The rows come from 5 hidden closed curves, with some noise, and rows from the same curve form a group. Each curve winds through 8 dimensions. The rows are also pushed far along 5 directions, which tell nothing about the answers.
Some rows, each with its group after it:
[ 11  10  19  -9   9  11  -9  -5 -14   1  -3   1  20  10 -13 -13 -11   2
  17   2]
(3)
[ 13  -1  14 -17  14  15   3  -3   5  -3   1  12  -6  11  25   6   6   7
   9   3]
(4)
[ 19 -12   0 -10  26   8  -5   8   4  -5  12   9 -11   4  -6   5 -13   1
  -2   4]
(4)
[  5 -13  -2   3  10  -2   4  13   7  -9  15   4 -18   5   0  12  -1   6
 -16   6]
(3)
[ 12  -5  10  -8   5  31  12   2  28  -6 -12   1 -25   4  33  19  14 -10
  -7  20]
(2)
[  4 -16   8 -13   5   2  -3  12  -3   2   9  11  -5   5   0 -13 -11  12
  23  -2]
(2)
[ -9  15   2   3  -7 -10 -17  -3 -16   7 -18  -5  27 -11 -17 -18   1  -8
  24   4]
(3)
[ 11   0  13 -21   4  10  -5 -23  -5   8  17 -10  -2   1  -9  12   0   7
   6  -4]
(4)
[ -9  -3 -12  -4  -7  -9  -7 -12   0   6  10 -12  -8 -12  -4  15  -2   0
 -15  11]
(3)
[ -2   8   7   6   0 -19 -11  19 -14  10 -10   9  18   4 -26 -27  -4  16
  22   1]
(0)
[ 9 -2 10  2 -6 12  2  1 10 -2  1 -2  0 -2 -6  3  1  9 -3 -1]
(4)
[-25  -3   7 -20 -43  -2   8   1 -15  13  19  -5  -6  -5 -11 -22  -5  16
  18 -22]
(2)
[ -3  19  23 -12 -27   1  -3 -35   7   6  -8 -13   0 -17   2  16  33   8
  15  -7]
(2)
[-16  16   7  12 -17  -2   9  10   0   3 -21  -7   6  -1  -2 -11  19  -3
   1   9]
(2)
[  6   1  -4  -9   9  10  -6 -37   1   7   3 -11  -7  -8   4  14  -7 -16
   6   3]
(1)
[ 11   9   8 -17  17   8 -10 -34   0  -2   8 -10 -14  -8  18  21   8  -8
   0  10]
(1)
[ -2   1  -4   5   5 -10 -16  -1 -22  12   3  -2  28   0 -15  -7  -3   8
  10  -2]
(0)
[ 28  16  14   0  24  21 -13  23   4  -5 -29  14  18  -1   9 -10   0   4
   2  14]
(3)
[ 13   5  21  -6   2  16  -2   3  -5   9  -3   0   9   4 -21 -20  -9  12
  20   1]
(4)
[ 15   3  14  -6 -10  15   4  16  18   5  -5   5 -13   8   0 -20  -3   8
  12  -5]
(1)
[-11  36  18  -7 -22 -14 -15 -44 -14  18 -18 -16  13 -18 -18 -11   6   5
  30   7]
(0)
[ 13  -9  -5   8  42  -7   1   9 -10  -9   4  22  12  26   0   1 -12  -4
   3   0]
(4)
[ 21   5  23 -22  32  23  -2 -34 -16  -4  16  -8  -3  12   0   2 -13  -8
  16  -2]
(2)
[ -3  -6   8 -10   0   4   4 -14  -2  -2   6  -3  -5  -5 -12  12   6   0
   9   0]
(0)
[-21   2 -25  30  -6 -39  -4  19  -3   1  -6  -4   6  -3 -10  -1  11  -3
 -21   8]
(1)
[ 15 -12   7 -24  12  23  12  26  12  -8  12   7 -27  13   6  -4  -8  -4
 -10  -2]
(3)
[ 22   4  17  -4   6  40   9  21  22  -7 -29  18  12  12  21   0  15  -6
   5   2]
(0)
[-21   3  -9  -2 -13 -16   3  -5 -10  10   8  -5  -5  -5  -6 -15 -11   4
   2  -1]
(4)
[ 15 -14  -2 -18  35  21   6  -2  -2  -4  13   7 -18  11  20   5 -12 -12
   2   2]
(2)
[ -2 -14  10 -19 -13  10   9  -5   1  -6  17  -7 -13   0   2   2   1  -3
   9 -20]
(3)
[ 30   4  -4  18  30   7 -19 -20   7 -12 -11   5  21  -3   8  29  -3  -7
 -13  11]
(3)
[-10 -12  -1 -15 -15   3  14   2   3  -9  17  -3 -20  -2   8   3  -1  -3
  -7 -17]
(1)
[ -5  10   5  -9   4  -6 -12 -25 -15   7   4 -11   4 -11 -20   5  -5  -1
   6  11]
(0)
[ -9  -2   3  -3 -21 -10   9  -6   1   2  20  -8 -20   4 -16  -8  -1   2
   3 -21]
(1)
[ -9 -24 -24   1   7 -19   0 -19   0 -18  34 -14 -24 -14  15  36  -2  -9
 -33 -11]
(2)
[ -3   5  17 -27 -25  12   5 -25  -1   3  16 -15 -10  -4  -3   6   4   4
   4 -15]
(3)
[  8  -5  13 -18   7   6   7   7  11  -3   2  11 -11  12   5  12   6   9
  -3   6]
(0)
[-13 -12  -7  -8 -19  -7  20  -6  20  -2  11  -2 -38  -1   8  14   5  -2
 -11  -6]
(0)
[-15   5   2   8 -27 -16   2  -3   8  -3  -7  -5  -9 -17 -15   0  11   3
   1  -3]
(0)
[-16 -16 -13  17   0 -18   1  32  -5 -10  -6   7  13  -6 -11   4   6   2
 -11   6]
(0)
[-12 -21 -24  30 -12 -27   5  19  12 -13  10   8  -1  -1   3  14   4   7
 -25 -10]
(1)
[ 10   9  14   4   8  19   2  -8   9  -1 -24  -5   5  -8   5   8  21  -7
   8   9]
(4)
[ -1   9   1   1   5   1   4   8  -1  14 -15  11   6   8 -12 -20  -7   2
  14   9]
(4)
[  2 -14   4   6   3  15  21  31  16 -14  -6  12 -15   7  14 -15  -6   1
  -3  -2]
(4)
[ -8   3   6  -9  -6   6   3  10 -10   3  -6   0   3  -6   7 -16   7   0
  16  -6]
(2)
[-16  -8 -22  -7  -5 -21  10  -2  -3   6  28  -2 -22   2 -11   7  -6   2
 -20 -12]
(3)
[ -4 -19  -7   7  -9   6  17  50  16   2 -13  20  -5  11  -7 -24  -2   1
   8  -9]
(1)
[  0  -2  -9   6  12  -2  -5  -1  -7   1  -5   5   9  -2 -18  -3 -11 -11
   7   4]
(1)
[ -1  -7   5   0 -23  -1  -7   1  10  -5  -2   3   2 -15  11  10  13  10
   5  -5]
(2)
[  0  14  15  -7 -13   7  -2 -21  -4  10  -2 -12  -3  -8 -22  -8   8  -2
  21  -7]
(3)
[ 15 -15 -23  10  33   4   3  18  16  -2   2  13 -14  12   5  15 -13 -10
 -27  16]
(3)
[ 12   5   9 -13  21  17   2  13  -1  12 -14   4   1   8  -8 -18  -1  -5
  16   6]
(2)
[-5  4  5 -9 -7 11 -1 -9 -8  2  0 -7 15 -5  3  8  9 -1 -1 -2]
(0)
[  1 -17   5 -16   9   1  -3  26  -8  -2  15   2  -9   3  -7 -13 -13  10
   6   5]
(3)
[ 15  -1  -2   7  31   3  -7 -12 -10   3   2   9  17  14 -24   8 -15  -4
   5  11]
(0)
[-20  -9 -22  17  17 -25   1  -4 -31   1  18  -7   8  10 -12 -11 -27  -8
  -7   3]
(2)
[  9  19   7  -4  10   4 -10 -47  -8   0  -5  -4  11  -7   2  10  -7  -8
  10   2]
(4)
[ -7   7  10   8 -19   5  16   7  11  -4 -15   7  -1   0   1 -11  12   5
   6  -8]
(4)
[10 -4  4 -4 26  4 -8 -8 -7 -2  2  6  0  5 11  1 -6 -1 15 10]
(2)
[ 28   3   8 -22  26  20   3 -23  16  -1  11   6 -28  18  13  12 -18  -8
  -6   7]
(0)
[ 18  18  19  -3   3   9  -6 -18   5   0  -3  -2  -1   8  -4   0   4  -1
  10  -1]
(1)
[ 17   9  -6  16  14  -2 -11 -19  11  -8  -7   4  13   0  -3  31   3  -7
 -21  10]
(1)
[ -7  -5 -17  14 -11  -8   2  16   6   1  -1   6   1  -2 -12 -10 -15   1
  -9   0]
(1)
[  6   6   2  18  13 -15 -17  36 -10  -4 -14   7  20   3  -2 -32 -11   9
   7  10]
(1)
[  6 -12  10  -9  -6  15  10   8   8   1  14  -2 -15   4 -10  -6  -5  12
   2  -7]
(4)
[  8  24  10 -10  -9   2 -20 -36  -6   7  -6 -16   8 -28  -3  13   9   6
   2   3]
(3)
[ 19   0   0  -2   9   9  -1 -11  16  -4   7   3  -9   5  -6  23   0  -4
 -16   1]
(1)
[ -2  -3  16 -26 -19  26  27  -4  12   8  10   2 -24  12   5 -17  -9   6
  12 -16]
(4)
[ -1  14   8   6   6   9  -4  33 -13   1 -32  11  29   0   4 -32   6  -2
  19   4]
(2)
[  3   3   8 -12  -3  12   0   8   3   1 -10   2   2   1  -2 -11   3 -11
  14  -3]
(3)
[-28   0   2  -8 -35  -6  16   5   1  15   4 -13 -13  -6   0  -5  22  11
   0  -5]
(4)
[  2   4  10   7   8   2   0  -6  -2 -16   1  -8  -3   1  11  11   7  -5
  -9   8]
(2)
[-14 -23  -9 -25  -1   3  11 -12 -16  21  34 -13 -21   3 -26  -6 -17   0
  14 -13]
(0)
[ -4 -19 -14   3  -5   8  16  11  13  -6   6   3 -10   6  12  14   2  -8
 -18  -8]
(0)
[ 16   3  -1   8   1   2  -7   1  18   1  -2  -1  -9   3   6   4   1   3
 -10   6]
(1)

New rows, each followed by its group:
[-21  -7 -10  -2 -10 -15   6   2 -12  10   8   4   5  -3 -19  -7  -5   8
   6  -4]
(1)
[-12 -16  -3  11 -15  -2  12  33   4 -13   3   6  -4   9  12  -7  -5   4
 -11   0]
(2)
[ -8  -1   2   0  -7  -2   6  -3  -4   2  -3   7   8   0 -14  -2   6   1
  14 -10]
(1)
[-10   4  19 -16 -14   3   1  10  -7   7   1  -6  -7  -3  -9 -17   7  10
  18   7]
(3)
[  1  -5   0  -6  11  -6 -11 -24 -14   4  18 -13  -6  -1 -11   2 -23  -2
   5  12]
(2)
[ 26   6  20 -20   5  33  -7 -30   8   6  -4  -4   6  -4  -9  19   4  -3
  12   2]
(0)
[ 18  17  21 -27  -8  25  -4 -18  11   7  -1 -10 -12  -2   2   1   4  -1
   3   1]
(1)
[  3  12   8   1 -28   2  -2  16  24   5 -14  -5  -5  -9   8  -1  24  11
 -10   2]
(1)
[-15 -11  -7  -1   1 -13  10  29 -13   3  12  11  -4  10 -29 -27 -17   5
   8  -8]
(1)
[  7 -11 -14  10  35  -4   2   1  -3 -14   5  11  -2  10   8   5 -21 -12
 -10   5]
(4)
[ -3   5  15   3 -17   6   9  23   6  -6 -13   8  10  13 -10 -15  12  -3
  11  -9]
(3)
[ -2   3   8  -4 -12   3   7  13  15  -1 -12   1 -14  -5   2   0  27  -2
   6  -4]
(1)
[ -7 -11 -13 -10 -19  -4   3  -2  14   8  13  -9 -25 -11  10  12   6   1
 -14  -4]
(0)
[ -6   6  11  -3 -22   7  13  -9   8  -6   3  -5  -6   8  -1   8  12  -5
  -5 -10]
(3)
[-14  -3  -2  14 -10 -19  -1  25  -4  -6   2   0   1  -4 -11  -5   7  12
  -8   5]
(3)
[-15 -10  -3  -9 -32  -6  15   3  21 -17  19  -6 -30  -7  14  28  24  -4
 -29 -14]
(3)
[-10 -17 -22   7  13 -14   4  37   1   0   3  11  -6   5   7  -9 -11   4
 -16  12]
(1)
[ 30 -25  -3  -6  12  31  12  30  40 -22   5  15 -33  11  31  14  -3  -9
 -21 -10]
(0)
[  6 -14  -9   9  15  -7  -7   1  -7 -11  14  10   8   0 -13   3 -20   3
  -4  -4]
(1)
[  6 -20 -13 -12  13   9   4  -7  15  -9  15   0 -24   2  16  24  -4 -20
 -13  -1]
(3)
[ 19  -7  -9   3  47   0  -6  18  -6  -6   1  17   0  12  10  -1 -16  -2
  -9  15]
(3)
[  1 -15 -23  10  13  -6   7  -5  17 -17  19  -3 -30  -4  27  40   3  -7
 -48   8]
(3)
[ 10   0 -12  26   9  -6  -4  12  17 -11 -16  13   5   2  17  10   8  -5
 -14   6]
(0)
[ 10   0 -16  11  35 -11 -13   3  -8  -4  -5  17  23  16   3   9 -16  -9
 -12  16]
(3)
[ 24  -6  -1  -9  20  33  10 -19  19  -4   9   5 -20  15  16  18 -10 -17
 -10  -3]
(0)
[  4   3   0  17   7  -3  -1  -3  12 -15 -13  10   9  -1  33  23  21   2
 -12  10]
(4)
[  7 -20 -12  -1  20   0  13  -9  -2   4  26   5 -14  24 -14   5 -19  -5
  -3 -13]
(3)
[ -1 -17  -5  -1   7  -3  18  -8   2 -12  25   4 -24  15  -2   5 -15  -8
  -5 -16]
(0)
[-7  3 -2 -6 -8 12  1  8 -1  6 -8 -4  3 -9  4 -4  6 -6  0  4]
(0)
[-12  -7   5   2 -28   1  19  32  16 -10  -3   7  -6   9  -2  -6  18  -3
  -3 -16]
(3)
[ 13  -8   7   5   4  15   2  37  20  -6 -17  13   0   4  -1  -3   8   0
   2   9]
(3)
[ 27   0  11 -16  15  31  -5 -36  12   1   5 -12 -12  -2   4  26  -3 -11
  -2   7]
(2)
[  1  -1   7   2   1   5   6   9  -5  11  -4  11  11  15  -6 -25 -13  12
  19  -2]
(4)
[  2 -11 -11 -15   8  -7  -4 -16  -1   3  20   2 -13  -2  -1  12 -13  -3
  -1  -7]
(4)
[ -6  -6 -10   9   2   1  15  25  11  -3  -5   7 -12  13   1  -5   2 -12
 -11   3]
(3)
[ -4 -24 -16   4  13 -11   8  11  -4  -7  19  11  -4   8 -16   9 -10  -2
  -7 -10]
(1)
[ 12   0  -1   9   8   5   4  10  14 -18  -6  16   6  10  20  15   2   0
 -19   1]
(1)
[-11 -11 -12  27  -1 -15   8  50  13 -10 -19  15   5   1  10   0  24   5
 -14   7]
(4)
[  0 -21 -12  13  22  -8  -3   8  -2 -10   8   1  -4  -4   9   8  -1  -2
  -4   6]
(4)
[ 11   4   6   6  16  11 -11 -17  -7  -1  -5 -11   6  -4  -2   1 -10  -7
   5  15]
(3)
[  2 -11   3 -20  14  -1   5  -4 -13   7  23   4  -9  12   0  -5 -13  11
   7  -9]
(3)
[  0 -11  -3   2  14  -7  -4   2   1  -8  14  -1 -13   0   4  15  -1   1
 -13  15]
(3)
[ -7  12  -2   8 -11 -15  -6   0   7  -6 -15   2   8 -13   8  20  30   2
 -12   4]
(4)
[  8  -3   1   9   6  -1  -3  33  12 -12  -8   8  -4   3  23 -10   1   5
  -9   6]
(1)
[  2   0   0  -7   6  -2 -14  -7 -16   4   9  -3   9  -4  -8  -9 -20   3
   9   4]
(2)
[ -1  -8 -13  -6  -7  -4   5   6  13  -3   2   8  -7  -2   9  13  11  -5
  -9 -14]
(3)
[ 13  14   9  -1   4   5 -13 -19  -4   0  -7  -6  16  -3  -7   5  -2  -4
   1   1]
(1)
[  8 -23 -23  14  26  -6   5   5  -2  -3  26   0 -14  14 -18   7 -30  -4
 -24   1]
(3)
[ 17 -18  -1  -9  31  17   4 -14  -4  -4  25  -7 -15  11  -2   7 -28  -6
  -7   3]
(4)
[ 18  12  10  11   0  22  -4   6  19  -4 -29   4  14  -1   6   9  10  -3
  -7  15]
(3)
[ -3 -16 -11   4  11 -13  -3  10  -8 -11  18   4  -5  -3  -8   1 -15   3
  -8  -3]
(1)
[ 10  -9  17 -19   9  28  15  35   1  -6   2  14  -3  16  -5 -13   1   4
   8  -5]
(0)
[ 14  22  17   0  10   7 -26  13 -12   7 -31   5  36  -9   0 -19   8   7
  24  15]
(0)
[  2 -19   0 -16   9   7  19  29  11   0  13  11 -35  13  -5  -8   2  -2
   3  -7]
(1)
[  1 -10 -14   4  16  -8  -6  15   1   2   4  -3 -15  -1   3 -10 -12  -6
  -5  10]
(1)
[  8   7  10 -16   3  13  -5  23 -13  17  -4   1   5   7 -18 -46 -23   4
  26  -4]
(0)
[ -9   3 -10  -1  -7 -19  -6 -22   1  -2   7   2  -5 -12   8  16   4   1
  -4  -3]
(4)
[ 11  31  17   1 -13  11  -6  -7  13   6 -30   7  21  -5   9  12  27  13
  -5  13]
(3)
[  8 -12  10 -22  -7  30  28 -15  22   3  17  -3 -38   9   1   6  -6  -1
  -2 -13]
(4)
[ -5  -9  -1   1   7  -3  12  16  -5   2   0  14   0  13 -11 -16  -5   1
  16  -8]
(1)
[-12 -18  -6 -16   4  -5   3   6 -10   9  18  -1 -11  -6 -14  -9 -11   7
  11  -4]
(1)
[-12  17   0   7 -17  -8  -6 -20  -4  15 -12 -13   7 -15  -6   3  12   7
  -1  11]
(3)
[-21  -8 -24  19 -19 -18   7   9  -8  -1  13  -7   1  -2 -11  -9 -10  -6
 -15 -16]
(0)
[  2  -3  24 -26  -3  12  -1   8 -11  12   6  -7  -6  -4 -13 -23   5  14
  34  -7]
(4)
[  0 -11  -2 -11  12  -4  -5 -27  -4  -1  29 -12 -23  -3  -2  23  -7  -1
  -7  11]
(3)
[-11   3  -9  18 -24 -13  -6 -13   3   2  -1  -5   4 -13  -9  -4  -5   3
   4  -7]
(1)
[  4  13   7  11 -17   0   3  19  20   2 -25   3   1   2   1  -3  28  -1
  -1  -1]
(1)
[ -9   2  -5   4   0 -13 -14  12  -9  -1 -13   2  17 -11  -3  -9   5  -5
  11   5]
(3)
[  2  14  13  -8 -10  15  -2 -44   6  -3  -6 -15  -1  -9  14  22  18 -17
   9   0]
(3)
[ 14  21  21 -12  -8  29  -6   2   9   4 -24   7  10  -8  11  -2  17   3
  12   8]
(2)
[ -7  -6 -12  17 -17 -10   4  -1  18 -17  -2   1   1  -3   8  28  20 -12
 -22  -6]
(3)
[  6  14  15 -22   6   8  -8 -24  -5   8  -1  -1  -1   0  15   3  -2   3
  13  14]
(2)
